The same things were measured in two ways. Each way mixes the same 11 hidden numbers, adds some noise and spreads widely along 7 directions of its own, which tell nothing about the thing.
Some things both ways: the first way, then the second way.
-8 0 -12 10 21 14 -23 -16 13 2 -13 -7 35 5 -4 8 -24 -4 -14 -10 -17 -2 2 -9 25
2 -10 3 -14 5 -14 28 -6 -6 43 24 18 -14 -7 -19 -1 -27 -12 6 -2 -6 37 -14

-1 0 -9 12 3 26 -8 4 17 -34 22 15 -12 4 -5 -5 -12 19 14 -3 5 5 -3 0 -10
-18 4 1 3 13 7 3 2 10 26 2 2 2 -17 -13 45 -18 15 -5 15 10 -1 -9

-1 -4 18 -4 10 -21 -8 -5 9 12 -30 -27 11 3 -7 6 -1 -2 -11 3 -2 2 -1 -9 21
9 21 6 -32 -32 2 12 17 17 -15 1 3 -6 12 30 -27 -8 -8 -1 -27 -16 15 -8

-10 -18 -10 -1 15 0 3 12 2 -18 -5 -19 -37 5 7 3 1 11 3 14 -25 20 3 9 -12
10 15 5 -16 -9 -4 -23 10 6 -14 -16 -3 18 10 18 -1 18 0 -17 -2 -5 -14 15

-7 -15 8 7 -40 16 -10 11 18 -8 37 23 -4 -20 -31 12 1 -2 17 9 -21 -9 -9 4 -17
16 -8 -2 -22 -8 1 19 29 1 13 4 1 15 3 10 -16 -6 -6 1 14 4 20 -7

-7 5 -20 2 -1 17 -26 -33 11 -4 12 16 17 -10 -13 -4 -23 -17 7 4 -37 -7 5 -23 17
-10 -6 -17 -7 14 -14 -12 11 2 31 -4 -11 6 -8 -1 10 -11 6 -3 14 11 -11 6

-4 7 23 0 -19 -1 23 2 -8 3 4 9 -31 -16 -7 11 20 -2 -9 27 -14 -24 -6 17 -14
15 9 -22 0 -26 1 -18 -12 21 0 -5 -1 -5 18 28 2 -14 -9 -16 -4 8 -25 11

-8 -16 12 -17 -10 -35 12 -12 -26 31 -20 -24 -2 -2 8 11 19 -17 -7 21 -34 -7 3 3 20
11 8 -15 -16 13 3 1 -24 -4 16 -1 11 -14 14 4 7 -19 3 -11 -12 2 7 -5

8 9 34 7 -3 29 1 32 17 -2 15 16 16 5 -21 6 -2 16 -13 -14 12 -18 2 17 -6
-3 -8 -8 31 11 1 -6 -10 -11 16 15 0 3 -10 -3 27 -7 6 0 25 3 -9 4

5 7 29 1 1 5 17 5 -13 10 -18 -5 -26 1 -7 -3 11 15 -32 18 8 -30 3 33 5
-15 10 19 21 -22 12 3 1 4 -4 24 22 -7 -14 -18 4 16 4 8 -15 -16 -1 -12

-4 -22 6 0 -3 11 2 26 4 -9 1 -11 4 20 -6 7 13 8 -1 -1 -9 14 -8 21 9
9 -1 -11 -7 -10 -3 8 -1 12 7 3 8 12 1 7 3 -24 -7 -17 -1 17 21 -11

4 -12 -2 -34 -16 -4 20 8 11 -23 18 -9 -26 10 -16 -15 19 2 7 4 -5 50 -8 25 7
-39 -6 6 -6 42 12 36 13 -5 7 8 -1 -20 -25 -19 24 -19 14 13 30 15 14 -30

-2 13 20 6 1 3 -4 -29 -12 34 -9 14 25 -13 -7 5 -13 -11 -22 -3 -25 -44 7 0 25
-10 -15 -1 9 -10 16 4 32 -6 10 -1 -6 11 -20 -13 -15 15 -6 15 8 -1 16 4

-1 -11 -1 4 -6 8 14 14 -21 3 15 -7 9 -4 -10 18 23 -13 1 7 -37 -18 -4 30 2
-4 3 9 0 0 17 3 -18 0 2 9 12 -17 -1 -11 1 -1 -13 -3 6 -7 13 7

-10 -2 5 15 24 14 -17 -19 9 -4 -3 -10 41 30 26 20 -13 0 -4 -28 -1 7 -6 -7 24
1 -7 22 20 -15 7 14 11 8 8 15 12 30 -20 -21 26 5 3 -13 17 7 19 -4

-10 -8 -2 0 -30 -10 7 -2 7 -5 11 -8 -11 -1 -2 19 10 3 3 13 13 4 1 -5 -3
-24 2 13 8 -21 31 -2 -8 22 8 6 4 -10 -15 -7 14 -1 -14 -13 -12 -3 6 6

-22 -3 2 4 -15 26 16 -6 -6 -11 13 23 -1 -3 -4 -13 -3 2 8 19 -10 -7 -7 15 1
-29 -14 8 24 33 27 33 -6 -22 21 28 25 -11 -27 -31 21 -9 5 14 19 0 28 -33

-10 -7 -3 24 -7 32 -21 28 37 -23 25 9 6 -1 -28 -6 -4 30 16 -8 19 7 -5 -5 -18
7 20 0 -5 -12 -6 -10 9 6 -1 -8 -5 7 10 32 14 -10 -6 -15 -8 7 11 -7

-9 8 -1 4 -9 28 -8 -15 5 1 20 18 16 5 -4 -4 -12 3 -6 -6 -1 -6 13 -1 10
-6 -1 -19 3 19 -3 -17 -17 -10 9 -4 -14 -25 7 10 17 -2 7 -9 -7 0 -23 4

-7 -21 25 -5 -9 -3 11 20 -2 -7 -10 -12 -32 14 6 12 15 20 -12 13 6 11 -7 34 -5
2 -6 -5 0 -4 21 -13 -14 -8 3 5 -1 -16 2 -11 -18 15 -12 6 -5 -9 -4 23

13 -8 14 -20 -35 19 14 25 6 2 43 23 15 -19 -53 1 4 -13 3 1 -36 -9 -1 22 -1
9 1 4 21 1 -8 -1 -12 -15 -3 23 10 11 -9 -8 15 0 14 4 -4 -13 0 -1

-11 -5 0 -4 -18 -16 1 -33 5 -3 6 5 -6 -15 5 22 -2 -21 11 11 -32 -1 -8 -19 6
30 -12 -17 -8 1 -19 -12 -36 -11 25 18 0 2 8 1 -7 -18 -7 -5 -8 -13 -8 32

-4 8 -14 0 -33 11 -2 -17 13 -7 30 29 -3 -27 -30 1 5 -14 8 7 -26 -10 -1 -4 6
5 -7 -2 -7 29 -30 8 -2 -21 -1 12 1 16 -8 -3 3 -6 16 -2 9 -3 7 -4

-7 -3 6 8 4 -20 -12 -28 11 -9 -3 -20 10 15 30 31 4 -6 11 -2 12 9 -16 -24 7
5 -9 3 -1 17 -1 -13 -14 -24 6 5 -7 -6 1 -7 -21 23 -11 8 8 -24 -7 35

7 7 10 -4 -11 -15 18 -12 1 -4 6 -14 -11 10 10 15 28 -7 -2 8 12 5 -24 9 7
9 13 -10 -2 -7 -24 -21 5 10 -38 -9 -3 22 9 26 -7 10 9 -15 2 2 -38 7

-2 16 -17 13 -17 28 -8 -10 7 4 31 25 22 -8 -23 1 -1 -6 -4 -7 -16 -26 14 -7 11
-15 14 9 -21 6 2 12 13 8 -11 -14 -9 -21 4 24 4 -1 -6 -10 -15 -9 2 -13

-23 -11 11 -31 -35 -27 19 -22 -1 28 -24 7 0 -22 -16 10 -7 -23 -23 29 -31 10 9 -5 27
4 1 -11 15 -28 26 -4 -22 17 -7 9 14 1 -4 -3 -3 -11 -7 -10 -25 2 3 4

8 -22 7 -3 -17 -12 7 -4 -9 1 15 -13 34 15 -3 26 6 -13 14 -3 -4 -9 -22 -5 20
-24 2 4 11 1 30 0 2 17 7 2 13 19 -24 -15 20 -3 6 5 10 -2 -16 2

4 -27 24 17 -28 15 -14 47 4 8 7 -6 14 18 -19 27 15 17 -9 -4 4 -31 1 19 2
7 19 -5 -25 3 3 -10 -19 7 -2 0 7 -13 23 30 -6 -4 0 -11 -13 -19 -27 7

-6 -13 23 5 -4 -7 -21 -22 12 5 -12 -13 21 13 5 15 2 -8 2 -5 -11 -6 -24 -5 21
6 2 -17 0 -15 10 -11 -14 16 32 2 -11 -18 8 7 -2 -21 -24 9 9 9 -15 23

Other things, the second way, with their names:
Z_463: -2 6 8 -9 24 -23 -15 20 -23 -46 -4 -13 20 -5 20 -10 27 20 2 6 -18 -23 7
Z_835: 0 -3 3 4 1 6 10 16 -4 0 8 -4 21 -13 -9 7 -1 15 1 20 8 16 -2
Z_430: 8 20 -26 -6 6 -19 -47 6 -1 -24 -22 -6 21 15 22 -10 22 20 -12 0 5 -48 14
Z_7: -8 26 14 7 -8 -2 -11 5 7 -12 3 5 9 -2 5 13 15 15 -3 -10 -8 -14 -5
Z_911: -7 10 3 -6 0 0 11 3 10 3 3 6 3 -6 -2 -1 -14 -7 5 13 8 9 -5
Z_105: -5 0 -5 12 -14 0 -8 0 9 10 22 11 32 -14 7 10 -14 15 -13 -4 1 -8 -7
Z_758: 0 -22 0 24 -56 16 -20 13 19 -2 3 -16 36 -26 -9 -9 3 -19 -20 -13 15 30 27
Z_232: -19 0 3 18 -2 22 1 12 4 18 1 -2 -11 -9 2 16 9 -7 9 14 -5 -19 2
Z_864: 21 7 -19 -14 -28 10 -2 -19 11 11 4 -7 -32 21 13 -17 -23 -16 5 -17 1 7 15
Z_718: -12 5 5 -14 19 -22 0 9 -16 -7 4 -6 -20 7 12 -15 19 1 -1 2 -16 -7 -3
Z_630: -21 0 3 1 2 11 -7 2 -9 5 12 10 -2 -14 -10 -7 8 9 0 -21 -17 7 -7
Z_670: 3 -4 0 -15 -4 -10 8 9 1 -8 3 -3 7 -2 18 -14 -14 -11 -5 -2 -8 18 1
Z_177: 4 5 -5 -1 19 -4 9 -24 -2 10 16 6 2 3 1 29 -22 25 -16 17 5 -11 -5
Z_652: 17 5 11 23 -26 23 5 -36 17 21 23 15 -12 -1 -10 30 -22 -29 0 6 7 6 13
Z_875: -14 13 18 -2 -11 8 1 11 6 -6 13 12 0 -6 -3 0 13 6 1 -1 -12 -4 -7
Z_906: 2 -14 -10 -12 -27 13 -2 12 2 -5 -3 -6 5 -8 17 -35 -9 -22 0 -28 -11 27 11
Z_971: 6 13 22 -5 -24 -2 3 7 6 2 13 10 2 0 -2 -1 13 -2 -9 -28 -10 15 -7
Z_902: -6 4 1 -11 2 -19 0 25 -4 -18 7 -9 12 -3 13 -19 13 15 2 5 -8 -11 -2
Z_444: 14 19 -7 -21 -21 10 4 -10 4 -5 2 -7 -46 25 27 -15 -12 -14 6 -29 -11 3 0
Z_164: 14 -3 -10 8 -15 -3 -20 -12 7 -8 6 7 36 -5 10 1 -5 3 -15 -12 -1 -16 15
Z_170: -18 11 -18 -44 19 11 16 35 18 -12 -32 0 -12 13 23 -13 -7 0 -3 23 21 -11 -23
Z_265: -10 20 24 -12 13 14 21 30 3 -20 -4 -8 6 -5 13 23 9 22 -1 26 -2 -4 -17
Z_458: -4 9 5 -11 6 -6 -2 10 0 -1 -4 -18 1 -5 4 7 1 7 2 1 -1 2 8
Z_217: 13 -14 -16 9 -21 -9 -19 -3 4 -18 -8 -14 15 4 29 -27 9 -22 -17 -11 -9 -17 29
Z_538: -25 25 13 -10 4 30 18 15 12 -4 -3 3 -21 -4 15 22 -13 3 8 -2 1 4 -28
Z_706: -8 -1 -4 -33 6 7 35 45 30 10 -11 8 35 -12 8 8 -24 14 -5 32 22 2 -28
Z_288: 10 23 11 -7 11 -23 -2 -26 -4 -4 14 12 -9 12 -2 28 -6 20 -22 3 1 2 -9
Z_599: -5 14 0 -15 -35 21 11 2 27 -5 0 2 -47 13 7 -20 -2 -23 3 -17 1 0 -2
Z_482: 2 4 -16 -2 15 -6 -17 -2 -15 -3 -9 -15 -7 5 11 -7 2 2 6 -3 -5 -7 11
Z_22: -4 -17 11 4 -18 0 13 33 -10 -15 7 -11 18 -16 16 -39 16 -23 1 -5 -18 29 4
Z_213: -14 7 5 26 -27 7 -15 -7 27 13 13 0 11 -17 -4 46 -15 4 -21 -1 19 -8 -2
Z_542: 16 -5 -9 -1 -3 -2 -5 4 -13 7 3 -10 0 9 12 -17 13 -1 4 0 -18 -7 18
Z_838: 14 -10 -16 10 2 -18 -5 7 -10 -4 11 5 22 3 10 -8 2 7 -6 23 9 -9 -3
Z_350: 5 -10 -13 -7 -24 18 -15 20 12 3 -22 -12 11 3 20 -25 10 -31 -10 -12 0 1 20
Z_214: -14 13 16 4 -12 7 -6 18 17 11 0 2 29 -25 -18 29 1 14 -6 6 8 10 0
Z_754: 13 11 23 28 -17 8 -24 3 -3 -32 5 -10 33 -8 5 22 33 13 -9 2 -8 -17 23
Z_762: 12 13 -30 -20 -23 -13 -19 -19 28 21 -5 -10 -22 21 42 13 -43 -12 -23 -23 10 -20 6
Z_598: 22 -11 -28 -3 -45 -21 -30 48 13 -3 -18 -18 50 2 32 -33 10 -15 -16 -9 16 -2 16
Z_973: -3 0 12 -3 -2 -21 7 14 -6 23 15 1 8 -7 7 8 -4 -2 -7 -4 -9 20 -10
Z_712: 21 15 17 -3 -42 9 8 0 20 -6 14 5 12 4 13 1 -9 -5 -9 -14 -11 14 7
Z_34: 8 -4 -7 -12 12 -10 16 -3 -22 31 18 14 -24 8 4 -13 -7 -9 11 -13 -15 18 -16
Z_889: -7 -23 -16 24 -12 5 -13 -6 -1 11 11 -3 14 -21 -7 -1 -12 -8 -4 -2 4 6 14
Z_779: 11 -2 -12 -3 -14 7 -6 -36 -1 31 20 -2 -35 4 -4 5 -23 -8 5 -27 -16 5 17
Z_464: 30 7 10 -3 -19 -22 -8 1 -9 -29 6 8 21 13 14 -26 25 -1 -13 -15 -21 5 12
Z_328: -9 2 -8 2 -48 12 -5 45 32 5 -12 -11 14 -8 8 -5 -3 -8 -9 6 27 18 -6
Z_858: -1 -7 -1 24 0 1 -16 -2 -12 2 0 -1 2 -6 -7 7 18 -13 -6 1 2 2 9
Z_834: 0 11 -9 -27 4 -3 5 -3 7 -7 -6 -14 -26 13 30 3 -21 -6 -8 -3 3 -4 -3
Z_992: 12 -4 2 -2 13 -16 1 9 -20 12 15 11 8 4 -3 -14 19 4 10 13 -16 -8 2
Z_610: -20 -8 14 4 19 24 27 8 -14 21 9 -7 -11 -24 -17 1 -8 -12 28 14 -9 36 0
Z_326: 15 16 -6 -12 -17 -5 1 -9 14 14 6 17 -2 14 19 9 -20 -2 -11 -21 -6 -2 -9
Z_452: -9 -11 -8 5 25 0 8 -7 -17 9 13 4 -7 -1 -4 1 1 9 -2 25 -6 -7 -2
Z_536: -22 -1 11 -23 26 1 33 5 -3 26 19 20 -36 -1 -18 12 -8 7 1 30 0 6 -28
Z_921: 8 -11 17 7 -5 -3 15 1 -15 2 21 6 12 -10 -1 -13 5 -15 5 -2 -20 23 7
Z_799: -22 -2 17 -1 2 26 30 1 1 3 19 4 -17 -20 -16 -4 -4 -2 17 -1 -16 18 -7
Z_828: -2 25 21 43 -47 34 -16 25 22 -13 -4 14 25 -6 1 30 34 -1 -10 -6 8 -6 -9
Z_533: 15 -18 -5 28 -13 3 8 -15 -9 25 23 2 7 -10 -17 7 -18 -10 -2 9 9 36 7
Z_576: -8 -2 0 10 -15 20 2 23 7 -8 -1 7 9 -5 -16 -13 27 12 3 20 2 -10 1
Z_832: 9 15 2 -21 -1 -7 12 14 3 -5 11 3 -3 11 16 5 -6 20 -4 6 4 -5 -20
Z_776: 6 18 8 -2 13 -19 -5 -26 -7 -7 26 3 0 -5 6 28 -11 27 2 -14 -21 -28 2
Z_910: 26 9 15 -3 2 -38 23 -30 -4 10 47 38 18 -2 -12 25 -28 28 -12 1 -19 8 -18
Z_498: 3 -2 -14 -8 24 -20 3 7 -23 9 4 9 -6 9 12 -20 8 5 6 4 -17 -13 -8
Z_808: -6 -1 14 20 -20 -4 0 -8 11 30 20 7 3 -12 -5 33 -7 -7 -18 -12 -6 4 -2
Z_575: -31 11 3 38 -8 33 -20 1 27 -4 -7 2 6 -18 -6 41 10 0 -5 23 15 -44 5
Z_409: -9 -5 14 -6 15 0 26 32 -6 5 13 22 26 -14 -19 20 10 28 -15 14 11 23 -42
Z_980: 5 -4 -23 8 1 -6 -11 -21 0 42 9 1 -5 3 12 26 -35 -7 -16 -9 14 7 -6
Z_708: -5 21 34 0 -36 17 13 9 36 -14 14 9 13 -9 5 25 1 3 -16 2 -7 -11 -3
Z_391: -9 11 -7 -19 -9 1 -16 -3 16 -14 -16 -14 -28 12 17 -5 3 -8 -16 -6 4 -15 12
Z_436: 3 0 -7 1 16 8 -6 9 -16 -1 -6 -14 -6 2 10 -2 9 -2 13 16 -3 -11 10
Z_883: -9 16 18 -30 12 1 37 12 11 0 12 32 -2 -5 -5 14 -14 13 -1 6 -6 12 -37
Z_428: 2 2 -2 -14 -4 5 13 -7 4 -3 13 13 -1 3 -4 -17 -11 5 -3 13 -7 8 2
Z_271: -21 27 -6 8 -32 38 -16 -11 42 -1 -16 3 -28 3 28 32 -23 -25 -17 -27 16 -16 -10
Z_394: -12 -20 -14 -3 6 8 6 10 -17 10 3 -10 -11 -5 -4 -28 -1 -7 -2 14 2 31 1
Z_622: 0 15 1 -9 8 5 -5 -10 10 -3 -10 -3 -7 5 16 17 -4 -4 -6 -3 -4 -21 10
Z_490: 21 -17 -3 17 -10 -49 -19 -29 -12 18 30 12 29 -3 -9 3 -9 -2 -41 -8 3 26 11
Z_985: 10 -11 -9 2 -24 14 -1 -5 4 20 11 7 -2 -5 -6 -9 -7 -12 1 -20 -7 13 8
Z_507: -11 -6 5 -5 -10 12 12 1 13 26 7 -2 -5 -14 2 1 -21 -23 1 0 -6 19 8
Z_187: -2 3 -20 14 -24 9 -27 -5 23 19 -1 -8 2 6 4 23 -9 8 -25 19 26 -22 12
Z_793: -18 35 12 0 -36 31 -17 -2 38 2 -14 3 -22 4 8 29 0 -10 -16 -23 6 -11 0
Z_656: 5 -2 -13 -13 15 -9 15 10 -11 11 11 9 10 1 16 -19 -14 4 14 12 -12 0 -11
Z_518: 2 -12 -3 -9 7 -2 3 2 -12 12 6 -20 -5 -13 -7 -4 -10 -4 12 3 -1 18 17

Some of these things the first way, each followed by its name:
-4 -29 10 2 -3 16 14 30 -4 -21 -3 0 -20 22 -2 3 6 16 -2 3 -19 -1 -8 30 6 -> Z_164
1 18 28 8 -19 4 -8 -27 5 -4 14 18 10 2 23 28 8 -7 1 13 31 -21 -20 -2 1 -> Z_576
-12 4 -4 -15 -12 -26 5 -14 10 -5 -2 -16 -40 -17 -2 4 22 -4 0 23 -8 26 2 0 -7 -> Z_288
-8 -7 -26 1 -11 13 -20 -5 3 -4 26 -18 45 17 -2 23 13 -29 11 -5 -24 9 4 -10 16 -> Z_490
1 -14 20 3 7 -8 0 9 -2 -4 -16 -34 -11 24 10 6 15 15 -8 5 17 3 -11 17 5 -> Z_875
-13 11 24 27 -8 4 -8 -13 16 0 -27 18 -11 -18 -4 3 -8 13 -10 17 16 -41 -10 -16 3 -> Z_656
-9 -4 3 3 29 -5 15 -4 -4 -8 -23 -19 12 14 10 -2 -13 10 -7 -5 5 10 -2 -1 19 -> Z_906
8 -2 11 1 -9 8 31 8 -20 -13 36 -11 -21 23 16 8 39 9 13 8 11 2 -25 34 -19 -> Z_858
-14 -14 14 -4 -37 -7 1 -9 -7 10 -7 3 -9 -10 -15 3 10 -10 4 27 -21 -30 4 -7 9 -> Z_105
-13 1 1 0 -15 -7 1 -21 4 15 -3 2 12 -15 -12 12 -4 -8 -10 -3 -11 -8 11 -4 18 -> Z_758
-12 9 23 -7 10 0 -1 -4 13 -7 -26 -6 -11 17 21 9 -5 4 -18 13 8 16 7 -5 6 -> Z_452
-8 -12 27 3 3 22 7 4 -12 -6 16 -1 -10 22 14 -4 11 12 11 12 -6 -6 -20 26 -16 -> Z_828
3 -9 -1 8 -6 -12 -33 -15 11 27 -1 -14 43 -5 -24 15 -5 -8 -5 -17 -14 -19 4 -16 31 -> Z_214
-4 -16 12 -19 9 -24 10 -3 0 7 -18 -29 -1 9 3 7 -4 -7 -6 14 -17 18 -3 -7 9 -> Z_326
-6 -2 -11 28 -18 40 -13 14 32 -23 27 35 1 -5 -24 8 -12 20 0 -14 -1 -8 -1 2 -3 -> Z_622
-18 12 -4 -15 -23 -14 -19 -34 27 4 12 -2 44 -17 -8 17 -12 -26 14 13 14 27 3 -46 8 -> Z_394
1 3 23 -10 -20 -28 2 2 9 3 -16 -12 -3 -15 -8 27 17 -16 -5 19 2 -1 -6 -4 4 -> Z_428
-3 -14 0 -9 -23 4 1 3 22 -8 30 0 22 1 -25 15 -3 -14 12 -6 -22 19 -10 -6 1 -> Z_921
-7 2 22 -7 11 -9 -3 -10 17 2 -40 -6 -5 9 3 -2 -11 11 -29 -3 6 7 6 0 31 -> Z_799
-2 22 -4 12 3 18 -16 -25 3 4 6 -2 12 12 9 4 8 -4 -9 0 4 -18 5 -4 12 -> Z_718
-7 -19 32 9 -6 -6 18 25 22 -14 -10 -10 -27 1 -5 22 11 26 -11 -3 14 20 -24 28 -14 -> Z_652
10 3 19 2 -16 9 -17 -3 5 9 8 1 16 10 -14 2 16 -5 -8 -9 -2 -26 -3 10 21 -> Z_902
-3 14 1 -4 -3 30 19 7 12 -29 7 26 -34 5 3 2 -2 1 -13 16 -21 5 5 12 -10 -> Z_217
2 1 19 -13 -13 -4 -13 -18 13 17 0 -10 39 9 -7 21 3 -15 -20 -5 9 10 -11 5 27 -> Z_599
0 -2 19 6 8 16 4 5 -13 16 -13 3 -20 4 -7 -5 1 11 -28 11 -29 -33 5 24 4 -> Z_598
-5 17 6 16 -22 6 -6 -19 22 -9 26 9 25 -3 -6 16 4 -4 15 -4 27 -11 -14 -27 -2 -> Z_22
-8 -19 9 1 3 9 -11 4 2 4 9 -19 41 30 3 5 -2 3 11 -12 1 7 -8 -6 14 -> Z_980
3 -6 14 13 -4 -11 -9 0 12 -5 -14 -17 0 9 0 11 24 9 -1 2 19 -2 -28 8 14 -> Z_911
-11 17 4 -3 4 7 -14 -26 14 4 -10 9 -3 -22 -14 -10 -16 -6 -10 18 -13 -2 7 -10 5 -> Z_328
-9 -16 -1 -1 -25 10 24 18 1 -5 19 0 -11 -4 -25 -4 9 13 1 16 4 8 -7 16 -10 -> Z_271
0 1 16 3 -6 -1 -4 5 26 -7 -6 8 -31 -11 -20 -7 0 27 -15 -12 11 7 2 13 5 -> Z_518
4 -19 -9 -12 -25 -8 12 9 -6 9 19 -9 10 -13 -33 16 9 -16 -1 12 -37 -4 -3 13 10 -> Z_883
5 17 18 9 7 -26 0 -22 7 6 -20 -14 13 -7 6 29 3 -10 -10 -3 11 -20 -7 -16 17 -> Z_910
-7 23 0 21 2 -4 14 -15 5 -1 -12 8 -23 -29 -8 3 5 3 -13 13 -4 -28 5 -7 -2 -> Z_670
-8 -18 15 -19 3 -2 0 1 16 2 10 -11 19 16 -4 8 -10 -3 1 -24 -26 36 0 5 14 -> Z_754
-12 -10 -11 -5 -35 7 -5 -10 16 -21 22 17 -35 -19 -17 -5 2 2 17 38 -5 14 -12 -4 -16 -> Z_430
-10 13 -6 8 -15 8 8 -11 8 -13 8 19 -37 -27 -15 -5 -1 4 0 23 -13 -17 9 -10 -16 -> Z_762
-8 15 5 23 8 9 2 -16 2 -15 -5 6 -24 -2 20 12 11 7 -2 10 8 -16 -12 5 -9 -> Z_464
-15 1 -3 14 -6 5 -18 -10 14 14 -21 1 -9 -12 -11 1 -9 15 -25 12 2 -15 14 -6 8 -> Z_793
-10 4 5 2 12 -19 3 -35 14 -25 -7 -8 -17 0 18 -7 2 4 25 5 10 19 -24 -18 3 -> Z_610
